Each new row is followed by what is left after taking away its nearest point in the smallest flat space through zero that holds the last named rows.

z373 (6 x 17):
[[  4.7 -32.2  -7.1  -5.5 -39.1  10.5 -15.0  -3.4  17.3 -22.6  15.2 -40.6
    6.6  38.5  17.6  26.5  -8.4]
 [  4.8 -22.1 -24.4  -0.3 -26.7 -15.7  12.1  17.9  -1.7  26.7   0.5  -7.6
    0.1  28.0 -14.1   8.9 -70.3]
 [-14.5  -7.4 -27.0  -8.6  -3.4  -2.8   0.8  -4.0  33.6  -1.0 -15.1 -16.7
    5.6  27.9  13.2  16.6  -7.1]
 [-25.2 -36.3 -51.6  -7.3 -31.7   7.0  -8.2   1.5   0.5  31.6  11.0  -1.7
   11.8  30.5 -18.4   3.7   7.6]
 [ 15.7 -22.3  13.3  -1.0 -23.5   8.7 -12.1  -1.1 -15.0  11.9   7.6  13.0
   30.4  -1.9   1.1  -2.1   0.3]
 [ 15.8 -10.0 -21.4  10.3  -6.8 -18.0 -15.9 -36.9  -1.9  -1.8   4.8   0.0
  -36.4  24.9  51.5   2.2  18.4]]
New rows:
[-8.0 -7.0  1.6  3.7  8.4 -4.2 22.0  1.6  4.6 10.3  1.2 -6.0 -2.6  2.5
 -8.1  5.6 -1.5] : [ -1.2 -10.0   8.1   4.9   5.1  -2.7  16.6  -3.9   1.5   7.4   3.5  -4.0
   0.1   1.5   0.2   5.3   5.2]
[-11.8   7.1  10.8  -2.6   3.3  -5.8  35.0  -3.6  15.2  23.7 -16.4 -18.1
   5.5   8.7 -14.0  10.5  -2.3] : [ -0.3   0.1  18.0   2.8  -5.5  -4.3  25.1 -13.1  -0.6  20.7  -3.5 -14.7
  -1.4   6.8  -4.5   6.4  11.6]
[ -9.2   8.5 -49.2   0.3  -8.3 -13.4 -22.8  27.1   8.1  17.6   6.3  -6.6
 -16.3  15.4 -21.1  -0.6   4.4] : [ 14.6  15.6  -9.8   1.7  -3.7 -10.1 -27.7  22.5   7.0   1.7   0.4  -0.6
   1.0  -0.8  -2.7  -0.2   4.8]
[-16.5   7.8 -13.6   0.1 -19.2  -2.8  -1.9  20.8   3.4  16.2  -0.1  -8.5
  -9.3 -39.0  -4.5   0.1  29.6] : [ -0.5   4.7  -5.0   1.4 -24.3 -10.3  -2.0  17.6   8.5  12.9  -6.0 -11.5
  -6.6 -31.5  12.9   6.6   7.4]

z364 (6 x 17):
[[  2.2  10.3  -2.4 -15.5  22.3  19.2  15.9 -25.8   2.9  -1.3   7.9 -25.9
  -11.9 -12.7 -23.6 -58.5  -4.5]
 [  6.6  -1.7  -5.9  15.5  36.0 -11.2   4.9   4.9   4.2  49.4 -12.3 -22.5
   12.4 -16.2  -9.1 -36.1  10.1]
 [ -7.8  14.2 -43.6 -32.7   7.7 -15.1   8.7 -19.6   8.4  -5.6 -29.1 -29.1
  -27.2 -31.7 -13.3   3.8 -21.5]
 [ 35.0 -11.2 -70.3  -0.4  26.3  17.9 -27.3  12.1   1.7   4.0 -28.5  34.3
  -26.8  -4.7   5.1 -22.8   1.7]
 [ 20.5  12.1 -44.0 -32.3  17.8 -10.8 -18.8 -47.2   9.3   7.5  -4.3 -19.6
  -26.7  11.6 -24.5 -49.9  -8.9]
 [ 12.7  43.8 -39.6  13.0  17.8  54.1  44.4  -9.3  36.0 -13.8   5.3 -42.3
   -6.8  -3.7  34.5   5.2 -34.3]]
New rows:
[ 32.8 -29.7  14.4  13.4  21.4   9.1 -12.9 -30.4  -3.9 -28.8 -24.1   9.9
 -33.1  28.9 -26.8  31.0   3.4] : [ 24.7 -23.8  24.2  23.7  31.9   8.8   5.8 -24.3   0.7 -13.0 -26.4 -11.3
 -22.0  14.2 -25.0  29.9   2.3]
[ 20.3 -31.5  34.1  13.1   0.6  33.5  21.7  -6.4   5.0 -24.4 -18.2 -14.9
  16.4  10.6 -23.0  18.0 -13.5] : [ 28.0 -33.8  13.0   7.2   6.1  14.5   6.0 -12.2   6.6  -9.8 -30.5 -14.5
  11.1  13.4 -27.1  16.3 -12.5]
[  4.8  34.1  32.8  26.8 -18.0  24.6 -24.6  14.0  22.1   0.4   3.8  30.7
  26.3  29.1  -4.4  24.1   4.8] : [ -2.6  35.0  11.6   3.3  -3.3  13.7 -19.1   3.4  20.0   3.9 -17.8  13.2
   8.2  -3.2 -26.8   3.9  -1.3]

z553 (6 x 17):
[[ 44.8  -5.6   8.4  18.0  18.6 -20.2   7.3   2.6  17.8 -22.6   0.8  28.2
   -6.0   6.2 -17.0  -9.5  -9.0]
 [ 21.3 -26.3 -10.0   4.7 -25.0   2.0 -20.8 -24.3   5.7   0.4   5.2  47.7
  -24.7  33.7 -65.2 -22.5   5.0]
 [ 21.0 -20.8 -14.9  41.4   3.2   8.0  21.1  -7.2  15.7  -7.9 -17.6  43.5
   -7.0  26.0 -33.7 -18.0 -13.1]
 [ 25.7  -8.9 -24.2  14.6 -22.7  -3.0 -18.3 -35.3  -0.7  12.6  15.3  37.5
  -13.7  44.5 -15.5 -24.3 -69.4]
 [ 43.0 -29.6  26.4  11.8   9.8 -26.4  25.6  21.0  13.4  -4.4   4.0  44.2
  -27.5  48.0 -34.1  22.8  37.1]
 [ 43.4 -17.2  -9.8   2.7 -31.6  21.7  -5.1 -47.6   8.7 -19.4  -9.2   2.5
  -19.3  28.2 -23.6 -25.9  -7.6]]
New rows:
[ 23.0  18.9 -29.5  -4.2 -27.2 -15.5  17.1   5.1  -2.0 -24.9  26.1 -18.4
   6.5 -19.5  13.7  -3.4  24.4] : [  8.6  12.8 -38.3   6.9 -28.6 -15.1  19.7  10.4  -4.9  -9.8  26.8   1.4
   5.5  -6.2   3.7  -2.3  15.7]
[-21.4  26.9 -12.1 -11.0  -7.5  -3.6  11.4 -10.0  15.1 -31.7   9.7  32.9
  -0.8 -20.5  -6.2  18.2  25.7] : [-13.9  26.5 -14.9  -9.4 -14.3  -1.9  16.3 -18.5  12.5 -26.4  12.1  28.7
  -3.7  -3.7   8.9  21.3   6.6]
[ 28.4  24.1  -6.5  22.9  15.6  25.7 -11.6  23.7  29.4   9.3 -20.5 -13.3
 -20.3   1.1 -18.8  -0.7 -13.5] : [ 15.7  25.4  -3.2   7.9   7.8  23.1 -20.6  26.1  20.6  21.6 -11.2 -19.5
 -23.1   4.8 -15.0   8.7  -7.4]
[ 17.8 -15.8 -27.6 -13.6 -17.9 -15.5  33.5   1.2 -22.3   1.9  -6.3  17.3
  13.7  -3.3 -21.4 -48.0   6.7] : [ 12.3  -8.3 -19.4 -24.1 -13.9 -22.9  35.2  10.4 -28.0   8.1   0.7   2.7
  16.5  -5.6   0.7 -33.7   6.5]
[ 25.5  14.2 -25.1   7.3  20.1   0.9   6.8   1.1  -0.5  11.3  13.1   4.5
  -9.2  16.5  21.9  -8.6   2.6] : [ 12.0  13.8 -26.4   0.4  16.0   6.6  -1.8   1.4  -2.7  12.0  11.4   2.0
  -8.1   5.4  10.1 -11.7  18.9]

z597 (6 x 17):
[[ -2.2  -6.1  20.9  -5.5  38.6   0.9  15.3  16.1  49.3  12.9  25.9   3.6
    4.2  -9.2 -13.5   9.0   3.9]
 [-17.6   2.1   3.1  -4.4 -16.1   9.8 -28.8  10.2   1.0  -4.1   4.0 -18.8
   15.3  25.3  -8.4   7.8  20.0]
 [ 13.1  21.9  24.6 -29.7  -6.7   5.9 -11.8  39.2  26.5 -23.5  -5.8 -14.0
  -21.3 -32.2 -16.1  -0.8 -20.8]
 [-26.4   2.2 -14.5  20.5  -4.3  19.7  10.1 -11.9 -26.8  21.9 -10.1   7.1
  -22.5 -20.7  10.5  -3.9  -2.4]
 [ 10.3  -7.2 -29.3   0.8  -1.6   8.8  12.6 -16.6   5.4  13.4 -27.6 -28.0
    9.9  -3.4 -21.6   5.6 -11.1]
 [-13.3 -30.5  -2.5 -20.2  -9.3  -5.0  17.8  20.7   5.9  39.3 -37.7  -1.7
   28.4  -8.7  -6.0  11.6   1.3]]
New rows:
[ 32.9  -6.5  -0.9 -18.4   0.0  20.3 -49.2 -15.8 -15.8   0.1   1.1 -16.2
  -7.6   2.4 -34.9  18.7  17.0] : [ 26.9 -17.4   8.1 -15.8  11.6  10.9 -28.8 -12.3 -19.8  16.4   3.4  11.9
 -12.0 -12.1 -18.4  15.7  15.2]
[  9.1   8.9 -26.8 -35.9 -48.4 -10.2  -0.6 -21.2  -6.7  15.1  37.3   6.7
  -1.0   1.8  -0.8   1.4  21.6] : [  7.7   9.5 -22.8 -37.1 -37.0  -5.6   8.8 -15.8   6.6  21.9  39.3   7.2
  -7.9 -12.7  -5.7   2.8  16.3]
[ -5.1 -42.5 -26.5  -1.3  -2.1  22.4  -1.7 -45.4  22.3   3.9 -20.0 -11.0
   0.5 -12.4  -9.0   9.4  49.2] : [  5.3 -30.3  -2.1 -13.8  -8.0   9.7  -9.7 -26.0  18.6 -19.6 -10.9   8.2
 -15.0 -23.6   5.3   0.7  41.5]
[  1.3  37.6  -9.3 -33.2  10.3  19.5 -25.1  39.6  -2.1 -36.4   3.0   8.9
  28.5   9.6  46.4 -20.5   6.0] : [ -1.1  25.8 -32.0 -18.4  27.8  28.1   1.4  17.8   2.8  -9.5  -6.7   3.5
  30.2   0.1  38.1 -16.9   0.6]
[ -1.7   3.8  -4.5  -3.2  17.6  -2.7  30.4  -2.0  -5.7 -16.4  31.9  31.8
   6.0  17.1  28.0 -11.0  49.2] : [  2.2  10.4 -17.0 -17.3   0.2  12.6  27.0   8.0  -0.7 -15.2  -0.2   1.0
   1.2  -1.8   6.1  -7.2  33.0]

z857 (6 x 17):
[[ 19.9  17.3  49.0 -27.3  32.4  21.6  13.0 -19.8  19.4  24.3 -24.1  34.8
   33.4 -10.0 -11.2  -0.8   0.2]
 [ 11.1  -0.4  20.7  37.5  11.4 -13.0  -3.1  10.6  16.4 -21.3   7.3 -30.7
   14.4  34.1  40.9   5.7  -0.8]
 [ 17.5 -28.4   4.4 -35.2 -37.6   7.6 -24.4  -9.5  22.1  -4.3 -11.8  -5.2
    1.2   0.2 -10.5 -13.4  23.3]
 [ -9.0  -5.2 -38.2   7.2  40.7   4.6  15.8  20.4  11.8   0.3   3.1  10.6
   -4.0 -38.4 -31.8  14.5   1.2]
 [ 21.0  14.3   6.0  -4.2   7.3  -6.5  -3.1  21.5  -6.3  10.4 -23.1 -12.3
   19.8   4.8   7.4 -18.1 -17.4]
 [ 26.1  18.1  25.7 -17.3 -27.3  14.9  24.5  -7.8 -10.1  -4.7 -22.8 -16.0
   25.7   9.4   2.7   7.6 -30.4]]
New rows:
[ 60.0  16.7  17.3  10.9 -14.7  16.9 -26.7  28.4   3.4  30.8 -14.8 -19.0
 -38.4  15.8 -12.3   0.4 -31.1] : [ 39.6   9.2  14.6  20.8  -2.6  22.4 -20.0  11.9  11.7  25.6   6.2  -1.7
 -52.4   8.2 -18.8  18.4 -16.4]
[ 11.2  16.9 -17.7 -21.6   2.9 -11.1 -10.4 -22.0   9.0 -15.0  13.3  10.7
 -20.0  18.5  -7.6   9.1  11.0] : [ 18.9  24.7 -17.1 -18.1  11.0 -13.0  -5.6 -11.5   6.7 -13.5   5.5   4.2
 -10.8  18.9  -4.8   7.1   0.6]
[ 16.1 -21.8 -45.2  22.6  -6.5 -13.0 -40.0 -31.5 -18.4 -47.5  -4.6  46.6
  -3.5 -26.6 -12.7  17.6  36.4] : [ 34.5   4.0 -19.8  24.8  -0.6 -13.4 -27.7 -25.3 -30.4 -40.3 -23.0  37.5
  20.8 -12.5   3.4  12.3  10.2]
[-37.6 -26.6 -14.9 -13.5  12.6  -4.5 -49.1   4.9 -32.5   8.7   4.5 -23.7
  16.3 -25.7  27.3 -22.4 -39.0] : [-32.3 -30.9   5.0 -15.9  15.6  13.5 -29.7 -15.0 -11.5  -3.7   7.5 -18.6
  27.3 -28.0  22.2   2.0 -34.9]
[ 13.3 -31.3  21.0   2.7  22.2  -7.4  45.1  23.9 -21.7  29.7 -16.4 -44.8
   6.5 -16.7   6.4  19.7   6.0] : [ -0.8 -39.3  23.8  -4.9   7.9  -9.8  28.8   7.4 -26.3  35.8  -5.6 -30.5
 -10.4 -12.4   7.3  11.9  22.7]
[ 15.0  15.8  23.3   2.5  27.1  -0.2   7.3  -8.8  36.1 -18.6  17.5  11.6
 -11.9  13.1   1.8 -10.8 -20.8] : [ 11.5  12.0   1.8  -8.2   5.2  -3.6   1.0  -2.7  20.9 -16.6  15.3   6.5
 -23.8   6.7  -8.0 -19.3 -24.6]

z119 (6 x 17):
[[ -1.4  -9.2  34.9   3.9  32.6 -15.4 -64.3  -3.5 -40.0  -3.9   4.3 -10.3
   18.8   9.9 -31.6 -12.4 -24.0]
 [  9.8 -10.6  -0.4  40.6  13.8 -33.8 -21.4  15.7  36.2  13.2   7.8 -24.2
  -12.1 -24.2  -6.0 -29.3 -21.4]
 [-33.1 -20.4 -13.9  24.3 -18.4 -47.6 -19.4  14.2  10.2 -14.2  36.8 -18.6
   -3.9 -11.1   3.5 -24.6  26.7]
 [  0.1 -26.9  46.4  11.1 -10.2 -21.8 -37.4  39.5  26.1  -6.2 -25.2 -27.5
   -6.4   6.6  11.7 -18.8 -25.8]
 [-41.6 -27.7   1.4  22.2  -5.1 -26.9 -32.3  11.3  14.3 -22.8 -14.1 -17.4
   20.4   7.6 -37.7 -19.2 -13.8]
 [ 11.1  -1.3  37.9  18.1 -29.5 -15.8  -7.9  24.8  29.4  -2.0  -3.0  -9.9
  -40.1  23.4   3.1   2.4 -19.0]]
New rows:
[ 10.9  -0.4   0.7  33.1 -49.2 -33.0  10.7  22.8 -49.2 -11.6  17.1 -17.4
  -3.8  -1.6  11.2 -13.3   1.4] : [ 18.9   3.3  -8.1  26.6 -30.4  -9.0  22.1  13.6 -44.6  -4.7 -12.2 -11.6
  13.6  -7.6   0.1  -8.9 -16.7]
[  6.8   5.0 -49.2  -1.3  36.0   1.0  14.5 -27.6 -40.3   0.0  16.5 -17.7
  15.5   3.7 -24.2  -1.2 -37.2] : [  4.3  -8.1 -21.8  -7.4   0.6  -7.1  16.3   3.5 -19.1  -9.2   7.1 -28.1
  -3.8  15.9   9.4  -0.9 -30.6]
[-35.9  -2.0   1.4   1.5  -0.9   2.0 -18.5  -4.1   2.9 -14.2  -2.7   8.0
  44.6  -4.7 -24.7  -2.1  30.7] : [-0.2 13.1 16.4  6.6 -1.2  6.6 -8.0  1.2 16.0  4.5  2.2  9.0 14.4 -6.4
 -6.4  3.5 19.8]
[ -4.1 -27.1  -6.4  14.6  -5.4  -3.0   2.7  12.0  13.3  14.0  -4.6   1.6
   4.8  14.0  -1.5   5.3  43.8] : [ 10.0 -19.7   1.9  13.9   8.3   4.0  -3.5   5.7   4.6  21.4  -7.0   4.6
   3.9  15.8  -8.8   8.5  31.4]

z877 (6 x 17):
[[-21.9 -30.5  18.1  -8.6   7.5   3.3 -16.2  25.2  -2.1 -14.2  -5.8 -20.1
  -59.3  26.5 -33.1  25.1 -11.2]
 [ 13.0  25.6  17.0  28.4  20.0 -17.4 -29.0 -10.3  32.9   3.9   8.2 -10.3
   -6.7 -21.7 -29.1  -0.9 -47.7]
 [ 26.2   4.7  21.1   8.5  37.3 -14.4 -37.9   2.6 -15.6  -5.6  22.9 -32.6
  -44.9 -16.9  40.6 -16.2  28.2]
 [ -4.3 -16.4   5.5  -5.7   0.4 -26.2  -3.6  62.8 -17.5   5.1  10.7   0.9
   18.5  -1.0  14.2  29.3  52.0]
 [ 25.1  22.9 -26.5  11.2  19.2 -36.5 -26.3 -10.0  30.5   3.1  28.5  12.2
  -17.8  -8.9  20.3   2.6 -14.5]
 [-12.2  -3.8   2.7  12.3 -39.2   2.3 -28.9   8.5  25.4   8.9  10.1  -7.2
  -34.8 -40.0 -14.8   9.3  -9.2]]
New rows:
[ 30.0  -0.8  49.1  17.9  10.7  -1.9 -15.4 -13.0  26.2  -1.0   6.3   6.1
  18.9   9.4  31.8 -10.6  31.0] : [ 11.7 -14.2  35.6   8.6 -10.2   6.1  -7.7 -11.9  36.3  -3.5  -0.9  16.7
   5.1  23.5  11.5   3.4  16.6]
[  0.8  13.2  10.5  -8.9 -11.6 -19.3  -0.9 -11.6  41.8 -11.5   5.0 -16.5
 -41.3  -5.5  16.5 -14.4   4.9] : [ -4.7  11.0  17.8 -12.1  -8.5 -16.9  19.0   0.6  30.2 -10.4  -7.1 -11.4
  -4.5   5.9   6.1  -9.6  10.3]
[-29.0   3.7  21.5  24.9 -15.4  18.3  23.6  11.8 -22.2 -16.9  -9.7  24.6
  -7.4  11.5  28.2  -4.9  28.9] : [-20.8  17.3  18.1  36.1  -2.8   2.2  10.3   6.1  -0.3 -15.8  -2.0  27.7
 -12.5   8.8  16.2  -0.5   2.1]

z923 (6 x 17):
[[ -7.4 -55.5  -8.9  22.6 -15.5  33.2   0.3 -50.3  -5.0  27.1  20.0   8.2
   24.2 -17.2  -7.5 -18.2  -5.1]
 [  2.4 -40.6  -7.9  33.6 -34.2  52.4  22.5 -49.6  20.9  34.6  22.9 -10.8
   61.1 -28.0 -12.3 -29.5  24.0]
 [ -9.0 -64.4  22.7  45.4  13.4   5.4  20.7 -13.7 -13.3  13.2  22.6 -47.5
   49.0 -27.9  14.1  -9.3  25.6]
 [ 30.0 -34.3 -38.9  13.2 -30.6  -5.5   0.4 -25.7  -5.0  67.0  -3.7 -27.7
   -6.2  11.2  14.4  -7.5  60.5]
 [ -8.0 -38.2 -33.1  68.6 -45.4  48.3   8.9 -45.4 -19.3  -1.3  27.9 -12.0
    4.3   3.0  -4.1 -23.9  15.6]
 [ 14.3 -35.7  -6.8  45.7 -34.5  21.9   3.1 -44.6 -18.1  23.3  12.5 -32.6
    6.4  -3.1 -38.2  18.1  -6.2]]
New rows:
[ -2.5 -10.8  31.4  -1.2 -13.7  -6.7 -52.6  13.3  -3.8 -31.1  -2.0  14.9
   2.4  30.7 -42.3   7.4  25.1] : [ -2.9 -20.0  28.0  -3.0 -13.5  -3.2 -48.8  10.0   2.6 -19.9   0.2  16.0
  14.1  25.6 -31.7  -4.6  39.6]
[-18.4 -18.4 -19.8  12.7   7.2  27.9  -2.7   3.5  20.9  42.0 -23.9  -7.9
   8.9 -13.0  38.7  27.7 -30.8] : [-18.7   2.2 -20.5  18.1   3.6  27.2  -0.2  16.1  20.4  23.9 -25.9 -11.9
   0.7  -5.8  36.9  31.4 -31.1]
[ 14.2  24.9  -4.9 -17.0  -9.5  10.9  23.9  25.5 -12.2   6.2 -23.4  -2.5
  -2.3  -3.8  38.0  19.8  13.3] : [  6.0   2.2   0.0  -7.2  -9.4  22.5  19.7   5.3 -21.3   5.3 -14.3   4.0
   1.8 -11.3  26.4  21.3  -8.8]
[-15.5 -24.8 -13.5 -12.3 -60.3  -3.2 -12.7 -19.8  26.4  15.5  15.0 -19.7
   9.6   4.0  16.5  22.1   4.8] : [-26.8 -12.9   0.1 -18.1 -41.7 -12.4 -13.5  -0.1  23.6 -10.0  14.1 -14.8
   5.6   3.7  23.4  24.5  -7.7]
[ -1.1 -18.5 -19.7  22.6  29.4  -6.8 -13.5 -14.4  34.6 -23.3  -9.8  19.6
  13.0 -27.7  25.4 -27.1 -21.2] : [ 19.3  -2.6 -23.2  26.0  15.3 -17.8 -13.5 -11.0  32.2 -12.9 -19.7  -3.1
   0.4 -17.1   7.4  -4.6 -14.9]
